The rows are grouped in 4 ways, from coarse to fine. Each group lies inside one group of the grouping before and may be the whole of it. The rows also spread widely along 13 directions, which tell nothing about the answers.
(in the rows, 128 means zero)
Some rows, each with its group in each grouping after it:
[111  89 123 162 105 136 157 158 117 145 160 142 118 119 128  99 108 188
 193  94  84 142 145  92 147  62 147 101  93  87 118 152] | bez q_452 q_420 bep
[111 119 139 129 161 169 117 195 134  45 118 162 211 164  88  77 113 142
 118  84  47 182 129 103 106 119 119 110  94 138 129 134] | gaf q_91 q_134 fus
[118 130 110 131 102 180 106  79 132 127  94 153 150 129 116  86  79 159
 114 121 144  93 121  98 158 124 125 102  87  68  76 177] | gaf q_91 q_134 saru
[ 95  53 161 120 151 123 131 155 146  72  86 166 128 118 136  93  89 119
  67 109 110  98 120  87 118 155 161 143  47  79 134 136] | bez q_8 q_423 rori
[112 133 154 192 115 119 101 140 139 113 135 165  58 152 134 136 161 101
 140 139 170 252  98 101 127 103 107 171 139 169 156 118] | bez q_452 q_31 ged
[106 116 106 136 131 137 131 151 167 109 154 162 154 161 132  89  67 129
 101 129  97 110 130  69 141 132 134 118 127  90 132 166] | gaf q_91 q_811 vor
[110 127 108 113  97 133 182 120 108 115 127 152 160 122 152  91 170 131
  97 136 128  96 104 182 116 125 112 100 102 188 100  96] | bez q_452 q_300 Zogud
[131 178 142 121  41 116 124 123 171 122 117 165 146 133 143 102 134 114
  97  87 125 154 127 121 137  92 112 146 100 120  98 114] | bez q_441 q_311 levo
[ 71  91  99 143 166 136 157 127 114 129 161 150  84 114 104 125 134 154
  90 170 171 114 117 108 173 136  90 136 163 174 101 180] | gaf q_252 q_945 tuge
[105 124 110 158  60 137 103  96 186 153 133 154  83 153 157 101 101  99
 109 168 172 128 115 104 148 136 126 150 114  76 147 145] | bez q_570 q_929 pulur
[134 141 124 129  33  96 162 123  93 143 115 160 142 137 221 103 155 123
 109 159 172 115 108 196 127 111 118 112 120 190 122  98] | bez q_441 q_311 vub
[139 116 165 142  66 110 136 147 132 158 117 146 127 123 153 114  97 160
 128 115 126 129 153 110 147  44 129 113  75  90  99 121] | gaf q_91 q_896 bofug
[108 125  81 124 172 144 155  94 106 131 140 154 100 124 125 125 110 152
 118 163 155 115 104 127 139 173 120 114 152 154 102 165] | gaf q_252 q_945 Rek
[115 138 155 116 110  81 151 203 129  80 128 150 150 127 147 106 138 117
  91  80  98 179 142 129 127 103 110 145 130 179 139 123] | gaf q_91 q_896 Bege
[146 161 158 128 127  93 126 169 137 171 137  99 126 138 121 162 105 149
 126 125 182 153 155 120 167  79 115 118 133 120 149 144] | gaf q_91 q_811 vor
[104 106 128  97  86 137 147 107 126 149  88 113 103  93 125 128 138 159
 119 116 167  93 149 193 134 131 123 122  69 110 111 127] | bez q_452 q_420 bep
[ 69  90  98 128 142 140 174 189  96 125 168 135 178 159 120 109 164 162
 104 183 142 110 134 200 145 123  79  94 157 223 152 139] | bez q_570 q_929 pulur
[123 121  99 139 140 148 158  67 128 167 155 201  80 129 124 129 126 153
 134 173 128 135 103 124 116 133 120 115 116 144  76 110] | bez q_570 q_929 pulur
[108 121  68 109 135 122 174 107 123 121 154 180 137 148 171 101 112 115
  80 180 128  76 102 155 117 188 119 112 158 180 115 133] | gaf q_91 q_134 saru
[141 165 114 108 131 161 152 123 114 136 135  99 157 106  90 114 127 174
 165  70 105 131 131 126 132 110 141  87  90 100 100 137] | gaf q_91 q_811 vor
[ 96 118 113 115  80 145 150 114 151 141 136  97  92  92 113 110 169 119
 101 123 154 101 125 151 136 127 114 143  91 123 120 116] | gaf q_91 q_134 fus
[117 141 112 197  52 147 123 108 103 131 149 119  81 124 169  85 180 105
 155 142 175 180  72 106 149  96 121 137 132 153 135 130] | gaf q_91 q_134 fus
[ 93 154 143 122  93 124 122 172 223 135 153 104 139 153  67 129 140 105
  84 110 147 146 153 124 157  87  83 155 111 113 151 119] | bez q_452 q_420 bep
[ 99 115 112 105 129 126 167 194 171 134 183  91 130 138  95 129 158 118
 119 127  99 135 156 167 105 128 110 134 118 147 176  92] | gaf q_91 q_134 saru
[150 188 130  58 153 145 131 128 144  86  80 132 209 132  94 114  95 140
  91  64  97 118 137 148 110 165 134  98  84 110 102 128] | gaf q_91 q_811 vor
[ 87 105 112 133  65 134 146 131 136 146 140 102  92 107 142 110 150 130
 111 139 170 106 138 152 150 117 111 139 115 128 135 140] | gaf q_91 q_811 vor
[109 113 122 150 106 157 116  82 164 136 127 158 106 137 121 100 108 109
  75 164 162  96  97  85 146 122 117 132  90  93  94 128] | gaf q_91 q_134 saru
[ 81  92 158 137 124 160 112 172 160 103 123 105 120 121  69 110 142 133
 100 107 128 158 143 112 134  92 102 147  73 108 138 129] | gaf q_91 q_896 Bege
[168 146 135 105 164 103 151  38 116 206  99 144  16  94 140 203 136 131
 132 181 222 130 105 181  98 170 142 131  95 142 106  77] | bez q_452 q_300 Zogud
[119 140  86 151  86 140 161  77 161 134 181 168  60 110 147  93 146 103
 142 116  93 153  90  78 106 134 143 149 119 117  91 104] | gaf q_91 q_811 vor
[121 156 111 120  95 182 119  90 195 133 124 112 117 132  83 109 147 108
 135 110 126 143 116 139 100 138 131 130  61  78 127  92] | bez q_452 q_300 Zogud
[111 146 114 110  95 103 148  88 155 116 123 212 123 125 159 103 112 112
  49 133 140  96 105 108 140 150 113 149 128 148  71 138] | bez q_441 q_311 levo

New rows. What belongs after each?
[154 152 149 107  95 111 134 161 176  99 108 151 164 152 149  97  81 108
 105  86  73 145 138 108 105 109 150 122  72  82 128  97] | gaf q_252 q_945 Rek
[100 102 157 104 121 119 151 186 138 144 113 171 199 146  99 130  87 205
  84 127 121  91 197 148 168  48  78  90 103 135  86 155] | bez q_452 q_300 Zogud
[149 161 148  98 192 120 150 110  89  95  95 151 115  90 103 133 158 137
 122  73 123 180  90 132 109 167 144 126  91 164 102 109] | bez q_570 q_929 pulur
[141 166 125 108 115 128 128 131 132 127 110 153 163 160 140 125 100 135
 110 138 138 145 133 158 121 128 112 106 125 146 121 127] | gaf q_91 q_896 Bege
[146 136 113 122 173 151 136 121  89 140 122  42 126 107 118 123 119 142
 165 116 175 104  93 127 135 167 184  85  84  80 171 149] | gaf q_91 q_811 vor
[118 160 127  98  75 130 117 126 173 106  88 155 150 141 131 111 102 129
 102  87 123 141 153 153 125 138 119 135  99 102 122 141] | bez q_452 q_31 ged
[119 112 144 147 125 140 104 144 124 133 105  93 146 156 143 117 102 117
  91 176 210 102 108 125 158 126 131 108 101 107 169 150] | gaf q_91 q_811 vor
[109 115  86 101  93 145 151 112 188 164 153 160 139 156 130 115  79 137
  93 170 110  60 158 148 120 134 112 110 108  92 108 121] | gaf q_91 q_134 saru
[127 136 124 152 152 106 159 165 161 119 186 160 111 146 114 116 126 121
 153  98  74 187 111  72 117 105 141 134 125 130 141 111] | bez q_452 q_420 bep
[112 109 108 158 113 144 163  87 144 156 181 143  28  96 115 123 179 112
 142 141 127 158  95 104 106 116 125 154 102 137 101  82] | gaf q_91 q_134 saru
[122 147 120  82 108  99 142 166  82  46  72 175 159 109 183  89 123 137
 115  57  82 174 142 171 108 186 132 139 143 184 125 163] | gaf q_91 q_134 fus
[138  85 113 135 129 140 170  62  84 180 130 191  54  90 153 137 116 182
 153 164 127 107 120 131 111 116 140 106  88 130  52 110] | gaf q_91 q_134 fus
[ 92 104  96 146 111 145 145 124 122 126 137 172 134 133 142  89 101 168
 134 134 122 111 130 108 154 119 122 107 129 120 105 182] | bez q_452 q_300 Zogud
[ 85  73 136 158 114 201 105 142  96  64  82 165 192 161 126  54 132 146
 108 145 120 139  98 139 123 120 119  95  65 136 123 138] | bez q_570 q_929 pulur
[126 162 136 101 116 114 131 143 151 132 108 137 140 138 109 141 120 144
 120 103 144 156 152 162 136 124 107 127 119 136 128 132] | bez q_452 q_420 bep
[144 142 103 114 139 158 146  88 165 160 138 127 112 135 107 127  94 133
 135 145 121 107 116 121 108 137 147 104  77  74 107 102] | gaf q_252 q_945 Rek
[132 156 107 156  77 131 149  89 133 148 156 171  90 116 150  98 140 134
 156 111 118 162  99  94 139 106 135 129 119 119  94 128] | bez q_570 q_929 pulur
[ 85 105 127 122 143 163 143 150 141 110 133 105 129 122  74 115 157 135
  94 134 141 132 125 146 133 120  98 129  94 145 123 118] | gaf q_252 q_945 Rek
[ 80 175 114 121 129 132 110 160 158 127 137 153 118 145  70 161 141 159
 120 113 173 211 174 153 169 135  51 166 204 179 133 195] | bez q_8 q_423 rori
[168 174 133  95 155 133 122 152 133 111  99 175 217 196 138 129  61 145
 116 137 100 150 142 157  94 141 127  79 117 138 129 116] | gaf q_91 q_811 vor
[ 99  88 126 116 125  81 141 155 175 114 136 198  68 140 168 124  96 100
  90 145 107 155 145 123 103 175 134 175 131 131 160 127] | bez q_570 q_929 pulur
[140 161 133  84 117  93 140 154 126 126 102 104 147 126 154 137 111 125
  98 112 164 120 144 171 133 156 130 121 125 138 156 138] | gaf q_91 q_811 vor
[ 95 143  83 164  47 168  93  97 147 102 116 216 123 171 169  69 104 126
 142 142 120 189 116 121 131 148 105 140 153 128 115 174] | bez q_570 q_929 pulur
[110  90 118  97 140 132 132 110 137 179 102 134 125 128 124 140  55 179
  96 171 181  41 162 151 165 150 133  97  91  66 124 178] | bez q_570 q_929 pulur
[ 97 128  84  98 162 186 166 107 203 136 191 133  87 116  30 132 170 124
 130 120  59 144 131 136  69 155 109 145  88 124 101  66] | gaf q_91 q_134 fus
[137 172 149 148 162 114 126 136 136  89 129 125 135 125 102 105 136 103
 115  71 140 174  71  56 155 123 145 130 107 122 132 140] | bez q_452 q_420 bep
[161 182 123  95 134  91 148  65 139 164 108 142  62  90 134 159 111 132
 133  95 169 134 116 128 132 163 151 137 111 106  99 128] | bez q_452 q_420 bep
[122  57 159  85 175 110 166 118 120 149  84 188 102 111 131 159  96 168
  81 165 133  78 156 175  94 138 132 112  52 134  92  91] | bez q_452 q_300 Zogud
[135 155 183  96  80 119 139 160 172 138 102  94 139 130  97 148 172 105
  66 123 163 148 151 192 120  72  85 137  64 153 124  50] | gaf q_252 q_945 tuge
[104 104 139 155 124 131 142 149 102  98 139 200  91 118 132 112 147 156
 144 104  87 219 132 106 111  97 106 148 130 181  91 127] | gaf q_91 q_811 vor
[123 155 112 121  75 117 159 112 100 154 124 120  85  73 140 122 137 176
 159  80 149 146 147 135 167 100 119 129 132 125  83 168] | gaf q_252 q_945 Rek
[104 143  94 132  94 140 158 139 176 157 181 121 130 152 114 122 147 122
 127 150 139 123 130 150 129 120 109 124 130 132 148 111] | bez q_8 q_423 rori
[157 198 123 104  72  54 162  91 162 225 140 126  97 129 168 171 101 126
  90 161 231  73 138 157 186 103 110 120 152 130 115 130] | bez q_452 q_420 bep
[114 120 119  61 118 146 165  94 156 197 121  95  92  91  76 175 149 162
  95 158 171  64 172 223 116 134  96 121  74 125  95  85] | gaf q_91 q_134 fus
[108 112  65  96 149 146 169  51 107 124 125 197  97  95 150 105 105 157
 118 132 113  77  98 134 107 209 155 119 113 126  70 156] | bez q_441 q_311 levo
[ 81  98 114 137  56 151 127 108 198 152 145 127  61 110 115 102 138 110
 113 129 139 121 136 116 136 122 124 164  78  66 133 124] | bez q_570 q_929 pulur
[108 103  99 114 115 124 183 106  95 135 146 156  92  63 139 102 136 183
 156  78  96 103 126 116 133 131 158 122  96 114  78 153] | bez q_441 q_311 levo
[119 125 115 165 174 116 145 172 145 131 195 126 148 171 121 110 105 110
 101 165 139 119  94  63 159 114 126 109 152 137 163 145] | gaf q_91 q_134 saru
[126 178 108 114  72 147 125  75 166 131 113 163 111 133 131 109 146 104
 108 125 144 153 108 156 115 153 111 142 109 131 106 106] | bez q_570 q_929 pulur
[157 180 136 148 193 149 140 114  86 140 140 151 166 158  91 137 150 153
 136 151 159 174  75 126 141 107 110  78 128 187 105 112] | bez q_570 q_929 pulur
[111 107 113 123 100 119 171 169 119 138 147 100 145 124 150 102 122 148
 123 133 130  93 139 149 148 102 131 101 111 127 142 135] | gaf q_252 q_945 Rek
[138 118 124 158 142 108 137 141 120 139 150 143 109 155 170 118  96 118
 131 167 147 139  98  99 128 128 149 113 130 129 155 132] | gaf q_91 q_896 bofug
[142 141 117  78 148  85 189  95 152 163 145 108  76  76 133 144 120 111
  82 116 145  62 115 127 120 163 157 132  88 106 109 101] | gaf q_91 q_896 Bege
[ 74  64 117 183  40 127 134 198 155 101 155 175 171 189 198  45  78 121
  88 176 105 103 135  88 162  65 111 118 127 116 148 160] | gaf q_252 q_945 Rek
[109 133 121 147 134 157  95 139 145 101 109 100 128 159 115 107 123 109
 140 129 167 167  99 129 130 161 140 128 106 105 186 150] | bez q_452 q_420 bep
[132 177 125 119 120 146 132 109 147 116 117 111 142 127  99 119 150 119
 121  93 149 147 102 139 128 134 129 118  92 124 125 115] | bez q_452 q_31 ged
[ 87 152  85 168  85 199 124 114 171 106 178 173 136 150  80  70 143 136
 148 107  73 191 113  78 127  89  89 131 131 126  82 142] | gaf q_91 q_896 Bege
[ 75  80 107  66 124 227  96 107 198 135  78 117 134 152  50 140  99 157
  97 170 134  94 192 228  72 182  95 123  44  71 130 108] | gaf q_91 q_811 vor
[111 158 127  92 106 103 168 183 101 139 137 152 171 114 111 134 123 207
 125  81 108 148 196 169 163  70  72 106 161 185  83 170] | gaf q_91 q_896 Bege
[136 169 116 116 110 113 146 129 154 182 157 123 117 148 124 160 121 136
 119 159 172 133 147 157 140 113 100 118 150 145 132 120] | gaf q_91 q_811 vor
[129  99 133 133 150 160  93 125 122 137  87 184 144 175 132 134  48 173
 127 182 143 131 150 133 123 130 121  97 105 100 119 158] | gaf q_91 q_134 fus
[112 151 138 118 155 120 152 144 128 138 137 178 167 145  90 148 123 170
  81 140 159 127 140 134 167  97  74 111 148 180  84 148] | bez q_8 q_423 rori
[163 232  88 118  73 137 121  93 197 174 162 168 133 178 124 140  98 121
 153 130 115 182 146 138 115 118  99 124 162 117 109 113] | gaf q_91 q_134 saru
[127 120 112  96  84 115 167  88 118 152 112 130  86  99 172 127 152 113
  89 162 171  79 115 193 110 160 127 130  96 156 111  89] | gaf q_91 q_134 fus
[142 123 139 127 138  79 191 181 147 143 182 133 117 126 140 124 121 126
 119 116  85 132 130  95 124  81 144 120 106 131 130  87] | gaf q_252 q_945 Rek
[164 168 145  91 120  96 147  85 136 168  90 136 115 113 142 159  98 143
 105 117 178  96 129 153 135 130 144 108  83 102 104 114] | bez q_452 q_31 ged
[151 104 157 129  95 117 155 116 134 172 112 137 120 142 169 139 124 119
 103 182 170  85 113 171 104 104 147 103  49 112 132  55] | bez q_8 q_423 rori
[130 115 124 127  72 152 165  81  85 168 116 146  97  94 151 123 158 170
 144 142 150 116 126 179 117  93 118 102  80 149  67  94] | gaf q_91 q_811 vor
[ 96 129  86 154  72 173 148 109 151 174 169 143 123 137 108 105 133 173
 165 144 132 122 143 132 152  77 100 103 123 112  98 148] | bez q_452 q_300 Zogud
[ 72 129  75 148 115 209 113 110 128  69 123 123 137 133  97  62 147 127
 133 117 130 157  90 121 136 168 113 129 126 129 123 177] | gaf q_252 q_945 Rek
[125 121 122 156 130 124 155 138  92 134 155 128  92 118 145 118 154 136
 156 134 136 170 103 126 120 110 134 119 123 163 131 118] | gaf q_91 q_896 Bege
[146 147  50 112  87 192 189  58 122 145 158 153 116 127 149  90 152 141
 193 138  60 126  99 185  53 156 152  85  85 130  82  63] | gaf q_252 q_945 tuge
[ 89 137 107 122 112 141 104 137 172 138 118 138 120 144 104 129  92 152
 123 127 165 141 167 134 162 141  99 139 146 101 144 196] | bez q_452 q_300 Zogud
[132 152 140 159 101 145 121 141 135 118 123 171 183 184 137 100 124 128
 117 149 136 161 109 127 132  79 104  97 114 156 119 113] | bez q_452 q_300 Zogud
[115 159  98 143 104 116 147 137 141 106 153 207 146 175 159 107 120 128
 122 135 106 175 119 133 123 128 103 124 170 184 119 137] | bez q_452 q_31 ged
[ 87  58 166 133  97 113 130 199 178 118 133 196 164 162 129 102  77 154
  68 139  88 105 175  98 139  60 110 133  78  99 118 131] | bez q_441 q_311 levo
[119 149  93 119 115 162 132  72 116 154 112 159  90 119 117 138 116 169
 144 148 162 147 133 159 134 143 101 119 136 138  78 154] | gaf q_252 q_945 Rek
[118 138 129 104  84 125 149 127 151 124 119 104 125 117 139 108 153  94
  78 128 153 107 115 168 112 136 121 134  84 138 135  89] | gaf q_91 q_896 Bege
[136 124 169  93 152 110 113 177 176  99  95 178 150 160 112 140  80 122
  77 118  90 164 164 131  94 131 116 142  89 121 135 101] | gaf q_91 q_134 fus
[103 147 113 163 139 159 124 126 159 157 170 131 127 155  75 133 126 147
 131 152 172 145 117  91 170 100  98 119 141 118 126 158] | bez q_8 q_423 rori
[179 155 164 136 123  79 150 108 150 190 146  94  68 120 151 161 139  80
  99 162 200 117  88 114 129 102 150 130  82 114 146  57] | gaf q_91 q_134 saru
